The rows of a group lie close to one hidden flat surface of 11 dimensions, which passes through zero. Surfaces can cross.
Some rows, each with its group after it:
[ 20  25 -34  13 -19 -32  29 -26  13  24  19 -10  27 -21   4 -27 -38  21
 -33 -57 -18   4] | C
[ 26 -38 -53  32  49  23 -22 -15  19   9 -45 -27   6   9  48 -15  18  -9
  10 -10 -21  25] | B
[ -6   5 -21 -36  21  -7   7   0  -5  10 -10 -39  -9  24  20   0 -24  18
  48   7 -31 -39] | C
[ 64 -33 -23  15 -45   9  21 -49  15 -18  24  51  46 -22  42 -11 -34   0
 -25 -61  16   3] | C
[ 22 -24 -43   6  30 -36  13  -3  26   6  -6 -28  68  20  -6   0  24  -9
 -20  -1 -39  27] | N
[-53 -28  30  -7  38  -1  34 -10   4  -6  25  17 -51 -21 -23 -20 -41  22
   2 -10 -21 -45] | C
[ 13  -9   1  27 -22 -13 -26   5   4   3 -37 -13 -68 -33   8 -19 -47   7
  -2 -25  20 -18] | B
[ 31 -27  -5  43   0  17   5  -7 -20  12  16  -6 -21  -7  26 -26   8  19
 -14 -17  27  25] | C
[-17 -13  26 -28  28  41 -23   3 -19  12   5 -24 -32  20  27  25   6  -7
  60  32  37 -10] | N
[-15 -41  36 -14  16  10 -18  21   0 -11   6  -3 -37   2 -29  22  11  -6
   4  22  47   0] | B
[ 28  12 -18  35 -40 -16 -24 -12 -19 -30   8   1  41 -11 -13 -34  26 -16
  34  29  -1  60] | C
[-10  30 -19  -1 -40  -3 -57 -10 -17 -14 -35  28 -35  -9 -37   1  13 -38
  19  14  44  36] | N
[  6 -27 -20  24   9   0  20 -44   6   7  11  14  10  -1  -4  -7  33  10
 -24 -31  17  16] | B
[  5  23 -32 -38 -19 -44  32 -31   1   7  19   4  62  16 -25  21  11 -15
  15   2 -46 -14] | M
[  2  27  14   7 -13   0   1  10  33   0  22 -45  29 -13  -4 -23   1  49
 -53 -49  67  30] | B
[-12  32   8 -21  21  25  -6   0  16  47  -5 -14  22  14   9  50  38 -16
 -32 -14  52  21] | N
[-27  34 -11 -29  10   6  15 -52   2  25  20  -9  29  -4  23   7 -10  -7
  65   0 -31 -22] | B
[ 29 -21  -7 -11 -11 -22  11  -5 -15   9 -19  32  -6  19  20  38 -29 -19
  -3 -10 -15 -39] | C
[ 21 -27  33 -25 -28   7   1  -8  13   6  -8 -62 -14  -7   6  40  37  25
  24   7  30 -52] | M
[-30  22  -5   5   1  26 -22  35  30 -42 -25  33 -13 -25 -27 -32  -7 -10
 -43  -2 -26  13] | C
[-36  45 -21 -39  15   7  24 -13 -17  -1  14  41  40  45  -3  18  34  -9
  10  15 -34  -6] | B
[ -5  14 -28 -46   5 -16  -2 -18  23  41 -36 -72 -14   2  -4  31  19   1
  20  -3 -24 -48] | N
[ 22  45  19   7 -31   5   7  47 -22  -8  37 -21  16  12  22 -39 -40  48
 -21 -17  27  22] | N
[ 59 -25  23  15 -33   2  29  22  -6  19  10 -23  -8 -18  -3  19  33   4
 -33  18 -34 -29] | M
[ 45 -19 -18  -5   3  -5  25  10  -5  25 -12  22  20  32  26  48  24 -16
 -45  -5 -30 -16] | C
[ -9   4  11 -34 -12  21 -16  -6  13 -17 -11  11 -11   0  29  10 -42   3
  24 -22  30 -37] | C
[  4   6 -12 -19  34  20  24  -4  41  57   3 -45  -5  -3  29  13 -13  34
 -65 -65  27 -20] | C
[ -5  40 -38  -1  47   2  -3  -2 -15  42  17  -4  35  29  37 -12 -36 -14
  18  -6 -12  47] | M
[  3  28   3   8 -36 -18  17  -5 -21 -17   9  73  19   3 -24   4  -1 -17
 -36  -3 -18   5] | B
[ 33  -7 -23   0  -3  14 -48  43  24  -2 -46   3  -5 -10   0  17 -13 -50
 -25   8 -12  22] | M
[-32   3  39 -20   0  39   5 -19 -12 -16  26  35   0   4  37   9 -31   7
  48  -6  40 -26] | N
[ 44 -26   7 -13   6 -12  -1   4  -3  26   9 -52  42  10  41  32 -16 -14
  57  28  -6  -9] | B
[ 22 -44  34  39  20  15  37  20 -33  18  32  46 -16   2  12  13  10 -12
 -31  24 -20   5] | B
[ 10   8   1 -30 -19  33 -58  23  39  -9 -14 -18  -3 -38  -1  -3 -45 -29
  11  -1  27  14] | M
[-34 -29  11   0   0 -10  27 -30  -6 -46  -1  30 -18  14 -35  -5  49  31
   0   0  -3 -37] | M
[ -2  12 -39 -29  19 -12  -3   3  26  29 -29 -78  -2  10  -6   6  16  16
  -3 -10 -19 -22] | N
[-16 -32 -36  10  15   3 -35 -36 -10 -17 -56  22 -54   7  22  -6 -15 -14
  53 -12  16 -12] | B
[ -2 -26  68  36  11  -4  27  22 -11  42  34 -23 -37 -39 -29  13  22  -9
 -17  42 -15   2] | N
[-50  14  -8 -16  28   2  -6 -20 -20  -4 -18  29 -26  28  -2  11   2 -13
  40  15  -4 -14] | C
[-29  49 -18  -1  -4 -41 -15  -3  24   5 -44   8  30  10 -24  24   6 -21
 -32 -19  10  17] | M
[ -7  -7  -7  22  17   6  22  -3 -22  -7   7  19 -22  10   8 -24   3  24
 -13 -11  -9  -6] | B
[ 15 -42   7  29  17  29  46   4 -31 -21  26  43 -34  15  29 -33  -6  39
 -21 -16 -21 -26] | N
[ 16  15 -15   1 -23   6   8 -44  -3  12   6  53  52   8  10  37  30 -35
  -9 -16  11  19] | M
[-18   4   8 -15  47  34  -5  41  34   7 -28 -27  -4   3  16  12   5  -1
 -20  16 -45 -24] | N
[  9 -33 -31 -18  27  31 -36  16  36   1 -36  19   1  -9 -18  26  23 -58
 -17  18 -22  19] | M
[ 53 -32 -14  10 -35 -33  19  18 -25 -25   6  42   6  12   0 -11 -29  -7
 -17   1 -37  -9] | M
[ -7   8   9  10  23  35 -32  40  12   9 -13   2  -4   8   8  12  11 -17
 -39   0  45  46] | N
[ 10 -42   9  -5 -19   0  -5 -35   5  -9 -27  22   1  12   0  58  60 -19
  -1  -1  41 -21] | M

New rows, each followed by its group:
[-10  12  10  21 -20   3 -24  32 -13 -36 -27  44 -44   3  -3 -20 -34   9
 -32 -17  38  10] | B
[-40  -7 -13 -36  37  18   7   7 -19 -28  12 -28 -29  31 -15 -31  18  41
  57  31 -23 -30] | B
[ 13  35 -25 -17   5 -18   6  13 -38  17 -34  -7  -7  66  54  18 -26  24
  10 -20   1 -28] | B
[ -9 -25  11   7   6   9 -21   0   9 -32  10 -48 -22 -15   5 -47 -21  42
  42  -3  36   2] | B
[-24  19  18 -17   3   3  -7  29  -9  -7  -3  -3 -39  16 -14   4  -6  25
 -20  -5  33 -11] | B
[-14  28 -36  10   9  10 -48  18  19 -12 -72 -15 -41   8  30 -16 -26  12
 -15 -36  26   4] | B
[-13   5  -2 -16  20  10 -19  14  25  25 -27 -83 -55 -12  -1 -11  -8  36
  -2 -17  24 -26] | B
[  8  29  31   7 -32  16  26   9 -28  31   7  19 -49 -15  -3  11   6   9
 -30   1 -16 -34] | N
[-34  -9   9  21   4 -13 -15 -20 -19 -28 -15  35 -16   7   5  -8 -18  -1
  34  -3  33   6] | M
[-45  -1 -24   4  25  18  30 -27 -14 -21  15  24 -31  10 -27 -45  43  41
 -13 -13 -21  -8] | B
[  9 -31 -12   0   0 -24  -5  10  -5 -26 -19  23 -12  14 -18   0 -11 -10
  -9   3 -10  -6] | M
[-82  29 -10   2  40 -34  -7 -19   4  -9 -24   5  -1  17 -29  -6   3   2
  24   1   5   8] | M
[-46  31 -13 -12   2  11 -12   8  22 -39 -15  41 -11 -17 -16 -33 -35   2
  -8 -15 -29 -16] | C
[  4   1  20   9 -19  20 -43  11  15 -16  -7 -31  -1 -23   3  -4   2  -1
  14   8  55  30] | C
[  3  11 -20 -14  -1  -5  20  -1 -13  -7  39  15  21   3   1 -33 -38   8
  11  -6 -36   5] | M
[-24  -7  -1 -43  13  -3 -15   1  -1 -26  -3 -28   2  31 -10  14  15  11
  51  20  30  -9] | B
[ 10  75  -5  -7 -33  10   1   3 -36  13   3 -15  28  41  27   5  29  23
   4  -3  20  15] | C
[ -4 -23 -15 -17  32   5  -8  21 -23 -23 -19  38   3  58  -4  27  41 -20
  -4  33  -9   8] | B
[  8  15 -56 -20  32  15  -4   0  16  23 -18 -57   7  21  24 -16   3  18
   9 -12 -32  -6] | C
[  6 -10 -25 -15  42  21 -10  33  22   8 -41 -48 -29  15  13  -7   8  22
 -18  -3 -34 -23] | N
[ 11   8 -28 -23 -30 -25 -24   3 -18 -34 -31  -7   1  15   5 -15 -30  -5
  65  26 -37 -25] | B
[  7  36   1   1 -19  -3  -8  38  -8  -5  10 -43 -14  -5  -6 -42 -26  41
 -11  -3   3   6] | N
[ 12 -23  -9 -19  -6  23  12  22  15 -26  26  17 -12 -24 -37 -31  -4   4
 -32   4 -46 -14] | M
[  30  -14  -25   13   15   -4   28   43  -16    2    4    3  -10    5
  -18  -26   10   -7  -28   36 -104   -5] | M
[ 55 -53  13   2   7  43   6  -2 -15  28  15 -22 -18  17  56  23  17  12
   5  -4  37 -11] | M
[ -1 -15 -11   4  32 -10 -22  28  27 -38  -2 -28  48  12   9 -29 -22   1
  17  12  -6  39] | N
[  8  16 -17   2 -30 -11 -22 -33 -21 -23 -47  28  28  34  34  35  31 -22
  51  13   4  -6] | M
[-17   7 -28 -19  -4  44 -18 -22  33 -41 -20  68  21  -6  16   0  -8 -18
 -17 -38   8  -3] | C
[-15  17  45  -4   0  12  13  56 -38  16   2  58 -61   0 -17  21 -19 -24
 -30  39 -38 -30] | B
[-12  38 -30  19  30  43 -26   5  15   2 -34  33  31 -10  52 -17 -24 -43
  14   5 -55  25] | B
[ -1   9   4  -6  -9  17  21   4  -5 -21   6  -3 -12  23  11 -18  14  64
 -35 -37  28 -26] | M
[-11  -7 -32  -5  16  29 -32 -19  59 -14 -12 -13  39 -32 -16 -14  26 -21
 -10 -16  13  42] | C
[ 20  42 -36 -16 -20  13 -15  -4   4   1 -15 -29  33  21  33 -10   6  14
  14 -16   8   7] | C
[ -5  32  -8   3  30  16  42  40 -46   2  15  28  -2  60  26 -17  13  41
 -40   4 -36  -9] | B
[-25  57 -33  20  18  -8   5  -5 -66  25 -24  29 -35  48  14 -10  12   4
  15   9 -14  11] | C
[-25 -46   9  -3  40  26 -22 -16  -2   8 -21  30 -37  10   8  37  10 -39
  28  15  27  -1] | B
[ -1 -47  14  -2  -2 -14 -16 -31   1 -20  23 -23  -5  -7  14 -14 -42  22
  62 -20  78   6] | N
[ 23 -21  -6  17   3 -17  13  20 -18   3 -13   5 -27  36   2   9  18  28
 -56 -23  35   1] | B
[  8 -14  24  20  11  -3   6  40  -8   0  -2 -34 -47   9  12 -22 -22  51
 -29 -17  27 -12] | M
[ 32  -9  18  32 -10  -3   2  10  -1   0  18 -14  24  -3  40 -14 -26  20
 -15 -24  38  22] | B
[ -6  20   3  13 -24  -3 -43   9 -11 -19 -28   8 -36 -10   9 -27 -46  -2
  29  -3  25   8] | C
[  7 -10  -5 -34 -28   7 -10  -1  20 -37 -21   2   0  15   0  14   6  22
 -10 -30  44 -31] | M
[  6 -18  20 -31  23   2   1   1  30  33 -15 -42  11   2  27  57  -4 -15
  22   6  -3 -43] | N
[ 48  -7 -36   1   6 -19 -20  21  -1  26 -43  -6  23  46  32  48   1 -25
 -32 -14  15  14] | M
[  5   1  17  14  -2   3  -7  -6 -34  19   6 -14 -20  14  14  11  17   9
  20   6  48  13] | C
[ 34  30   9  15 -39 -11  35  28 -22  -6  21  25  30   8  -3 -10  17  12
 -49   4 -42   1] | C
[ -8   3 -10  -6 -10   8 -14 -21 -34 -22  19  16 -12  19   4 -23  -2  11
  49   8  33  19] | N
[ -4  30  14  31 -14 -16  35 -20 -64  26  19  62  -7  40   6  21  36  -3
 -19   3  14  14] | C
[ 50 -64   3 -23  -8 -10  25  -7   1  14  57   4   4 -18 -15   7 -32  -8
  -2  -2   1 -11] | M
